The first 7 rows are patterns. Each new row is the sum of 2 different patterns, raised or lowered, with some noise. Before adding, each is slid sideways (what falls off one end comes back at the other) and multiplied by a number that may be negative. Names go in the order of the patterns.
Known rows, each followed by the names of its patterns:
[  0.6   0.2  -3.7   5.3  -1.7  -0.6   3.5  -5.4   1.4 -13.0  -5.9  -4.7
  -4.3  21.1   0.3 -24.3   1.3  -8.2  15.5 -17.0   4.0  -3.5   0.5   8.7
  20.7  12.3  -0.1  -4.8   4.5   2.0  -5.1  -2.3  -0.8   9.9  -1.4   3.3
   3.9  -8.5  21.1   2.0  18.1  -3.1  -2.5  -1.2  -1.3   2.4] | mer
[ -1.0   1.5  -4.7   1.7  12.7  -3.2   3.5  -0.3  24.3  16.4 -24.3   4.9
  -0.9  -3.7  -4.4  17.9   6.1  -0.6 -13.4  -4.4   1.3 -24.3  -2.9  -0.5
  -4.7   7.2   9.8   2.5   6.7   0.4  13.1   3.1 -18.2 -11.3  -0.1   0.2
  -4.6  13.4  10.5  -6.2  13.5  -1.5  -3.0  24.3  -9.8   3.2] | fum
[  6.6   0.5   8.7   5.4   0.6  -3.8   6.8   1.0  -9.5   1.8   6.3   2.5
   3.8  -7.8  16.6  24.2   6.1   8.5 -12.4 -15.1   1.7  11.6  -1.4   4.1
  11.4   3.2  -3.1 -12.0 -18.5   5.1 -11.4   4.0   5.7  -5.3   3.4   2.1
  -5.2  20.2   0.3  -0.8   3.9  10.2  12.5  -2.4   7.1  -8.1] | gor
[ -9.2  11.8   2.9  -6.2  -1.2  -3.0  -0.1   8.7  -7.9   1.7  -2.9   6.7
  18.1 -10.2  -4.4  16.8 -16.4  22.0   3.0  -0.7   1.9  -1.0   2.8 -15.0
  -1.6   0.2  -2.1   4.9 -10.7 -10.7   6.8  -0.2   5.8  -1.0  -8.5  -3.0
  -2.7  15.6  -8.1   2.9  -0.5  -0.1   5.5  16.0   1.1   1.1] | dem
[ -1.7   0.7  -1.1 -11.4  -0.9   1.7   1.6  24.3   0.0  -5.0  -2.4  -0.7
   3.6  -3.1 -13.3  -7.0  -5.7  17.2 -15.1  -0.3   2.1  -6.9   4.1   9.5
  -5.1   8.5   1.9   7.4   6.0   4.6   0.1   3.5  -5.8  -3.3   1.7  -0.8
   3.6  24.3  -0.8   3.0  12.6   5.8  -3.0  -2.2  -4.5   1.9] | Kur
[  0.0  -2.4  -2.2  18.6   8.5 -13.6  -3.9  -2.2 -13.0 -12.5   7.8   1.4
   8.7   0.9  -6.8  13.8  -6.0   0.3   2.7   3.5 -19.6  -1.0  -0.7  -2.6
  -3.1  -9.5  -4.6  -1.8   4.1   1.9  -2.7   2.6 -24.3   5.2 -24.3  -5.0
  -3.1   6.2  -2.3   4.5  16.2   1.9 -18.0   4.9  24.3  11.3] | fuvit
[ 22.5  -3.7  -0.2  -9.5  10.0 -24.3  17.5   1.4  -5.9   3.1   6.5   4.3
   0.2   4.3  11.4 -18.6   8.7  -1.8   0.3  -0.8  -7.3  11.7  -4.4  -4.6
  -8.2 -13.0   7.5 -17.0  -4.8  -4.4  12.2  -3.3   1.0  24.3  -2.4  -0.9
   5.7   0.0  -0.4  12.4  -2.2  -5.1  -4.7  -6.7 -10.6  -1.1] | rusaf

New rows. What belongs after each?
[17.2 -6.9 17.3 -7.6 -1.6 -5.7 -2.2  5.8  6.9 12.3  6.1  8.2  8.1  3.5
  6.1 12.1 -0.5  3.5  6.4 -5.4  9.7 -3.1  8.8 -1.6 11.4  5.1  4.4  5.4
  1.9 -1.7  1.7  6.7 10.8 -2.9  6.9  8.8 13.3 10.8  8.6  3.3 -0.8  4.1
 20.9  0.8 -1.5  2.1] | mer dem
[ 13.3  -1.5   1.0   7.4   8.8  -5.0  17.0   8.4  35.4  22.6 -18.6  22.5
   2.2   4.9   5.1  26.3  -2.0   6.8  -4.4   2.3   6.4 -21.2   1.0   6.3
   6.8  15.5  14.1  12.3  -5.5  12.3   0.7   7.5 -10.9   3.4   5.2  11.3
  16.2  21.0   2.8   6.4  38.3  16.1   5.3  25.7  -2.8  25.3] | fum fuvit
[  7.2  -5.8  -3.2  -5.0  -1.1 -11.0  -4.1  -4.2  -8.9  -3.8 -10.9 -13.5
  12.5  -8.7  12.0  -3.0  -9.5 -10.1  -5.4   2.3 -18.8  -4.1   4.8  -8.5
 -14.4  -0.8  -5.2  -3.3 -10.0  -7.7  -7.8  -1.7  -3.7  -6.8   1.2   6.8
 -15.0  -5.1 -11.5  -1.0  11.0 -19.3  -4.5   5.5 -17.2   7.0] | dem fuvit
[-14.9 -13.9 -16.4   0.4 -33.8  -5.7 -13.5 -13.5  -1.0  -2.7 -11.3   0.2
  -9.7  10.5  -3.1  -5.1  -6.1   0.7  -6.8 -13.2  -3.1 -14.5  -1.4  14.4
  -4.5  -2.8   3.8  -6.1  -7.8 -10.4 -19.0  -6.1  -7.3  -6.8  -7.1 -24.3
  -0.6   7.4  -3.2  20.0 -17.0 -23.0 -10.4  -2.4  -5.9  -9.7] | gor Kur
[  2.1 -17.8  -6.1   1.9 -14.4   2.7   6.3   0.1  24.5   2.1  -8.5   5.0
 -22.4   4.4 -13.4   4.7  -6.5  13.6  17.8  13.3  23.7   0.2  -6.4  26.6
  -6.3  -0.9  -1.8   1.7   5.0   1.8  15.4   0.1  -2.2  18.1  24.8  31.2
 -23.1   2.4  -1.4  -3.4  -0.9  17.8   7.0  -2.7  -6.2  -4.3] | mer fum
[-19.4 -14.3  -5.6  -3.2 -16.6  -7.3 -18.5  -5.2 -32.8 -13.9 -14.0   3.5
 -24.8 -26.0  -0.8 -13.2 -10.6   8.6   9.9  -8.8  -6.6 -13.6 -20.7   3.2
   1.5  -7.8   5.2 -13.7  -8.1 -21.0  -6.6  -2.1  -3.8  -8.7  -8.6 -15.2
 -13.1  -7.8  -9.5 -14.3 -33.6  -6.7 -15.0  -2.5 -16.6 -15.8] | gor fuvit
[-20.6  -4.2  -6.2  -4.0 -10.9 -14.0  -4.6 -26.1   6.2 -17.7  -8.4 -11.3
 -15.9   1.1  -3.3 -12.4 -15.7 -26.0   2.8 -22.0 -17.7 -15.1  -3.4 -13.0
  -4.1   2.4 -11.5 -13.5  -2.4   1.2 -17.7  -4.9  -1.3 -25.4  -0.6 -13.8
 -19.5 -10.5   5.0 -11.0 -20.4 -18.3  -3.0 -29.7   5.3 -16.4] | dem rusaf
[ -8.9  15.0 -17.9   0.2   6.5 -13.5   9.0   8.8  -5.2   6.1  16.3   9.1
   6.7   7.1   3.7  11.3  -0.5  -0.9   0.3   0.1   6.3  20.0  16.7   0.6
  28.5   9.3   1.0  -4.6  -0.8  -0.6 -10.5   0.0  12.0 -11.1 -15.7  -4.6
   3.2  23.1   2.4 -15.1  -6.6  10.0   6.5   0.4  -1.0   3.4] | Kur fuvit
[ 11.8   7.8   5.2  21.7  -1.3   1.7   8.5  -1.8 -13.9  20.6  17.5  24.1
  18.7  14.9  25.0 -16.6  14.0  13.6  23.8 -18.2  33.3  -6.6   6.1  13.4
  -1.5   0.0   4.9  15.0   8.1  -2.6  30.4 -21.8  17.4 -13.6   7.7  14.6
   5.9  12.7  19.3  34.2  25.4 -14.1  31.3  39.2  26.4  -1.0] | fuvit rusaf
[35.4 24.5 13.6 44.2 25.8 30.0 21.5 16.7 19.7 23.5 21.2 24.1  8.4 26.0
 37.9 35.3 20.7 14.0 34.2 15.4  5.4 39.0  0.5 24.0 27.3  3.4 33.2 20.2
 33.9 23.8 28.2 24.7 11.5 34.0 28.2 20.2  3.9  7.7 44.8 24.9 26.3 28.9
 18.9 13.9 18.1 25.3] | fum dem
[  0.2   1.4  -0.9   0.3  13.0  12.7   3.8   1.6 -28.5  -8.1  -2.2  -4.3
  -5.2   5.2   8.7   4.5  -3.9  -5.8 -12.2   3.1   3.4   3.1   1.6  -4.5
 -18.8   1.7   0.2  12.6  -0.1  -4.1   4.4  17.2  13.1   3.7 -10.7   7.9
   3.0  -2.2  11.0  -0.3  -8.0   1.6  -4.0  -0.9 -12.2  -3.9] | gor Kur
[-5.0 20.7 10.2  9.9 14.6 16.0 23.1 19.7  4.9 23.2 18.3 37.3  7.7  3.0
 19.2 18.4 33.2 24.7 47.3  3.7 13.8 25.7 17.2  9.4 13.4 17.9 21.5  7.9
 36.2 14.4 14.1 33.4 20.1 37.2  6.6 19.9 20.9 24.5 30.6 13.1 32.5 20.4
 25.7  6.5 20.9 19.9] | mer rusaf
[ -4.7   6.8  -1.8  -1.0 -14.2  -8.1 -12.6 -25.3 -11.0  -9.2  -1.5 -16.5
   2.0 -19.2   4.0  -2.4   7.4  -0.8 -22.6 -15.4  -4.4  -1.3 -13.6   7.9
   5.1 -13.6  11.7  -7.2   4.1  21.2  -9.1   1.7 -24.8  -4.2  12.1  -4.6
  13.4 -21.3  13.5  -8.5  19.9   8.9 -33.1 -19.3 -17.2  -8.4] | mer fum
[25.9 11.4 11.4  6.4  1.7 33.1  9.3  5.0 21.4  8.3 28.7  8.1 16.5 28.2
 17.5 21.9 32.0 30.7 25.7 12.4 24.0 13.0 18.4 15.4 22.3 26.4 16.4 16.2
 23.7 12.8 22.2 19.5 31.4 16.5 18.4 11.0 26.4 34.5 21.2 23.7  5.6  9.8
 18.0 25.0 18.5 16.9] | mer gor
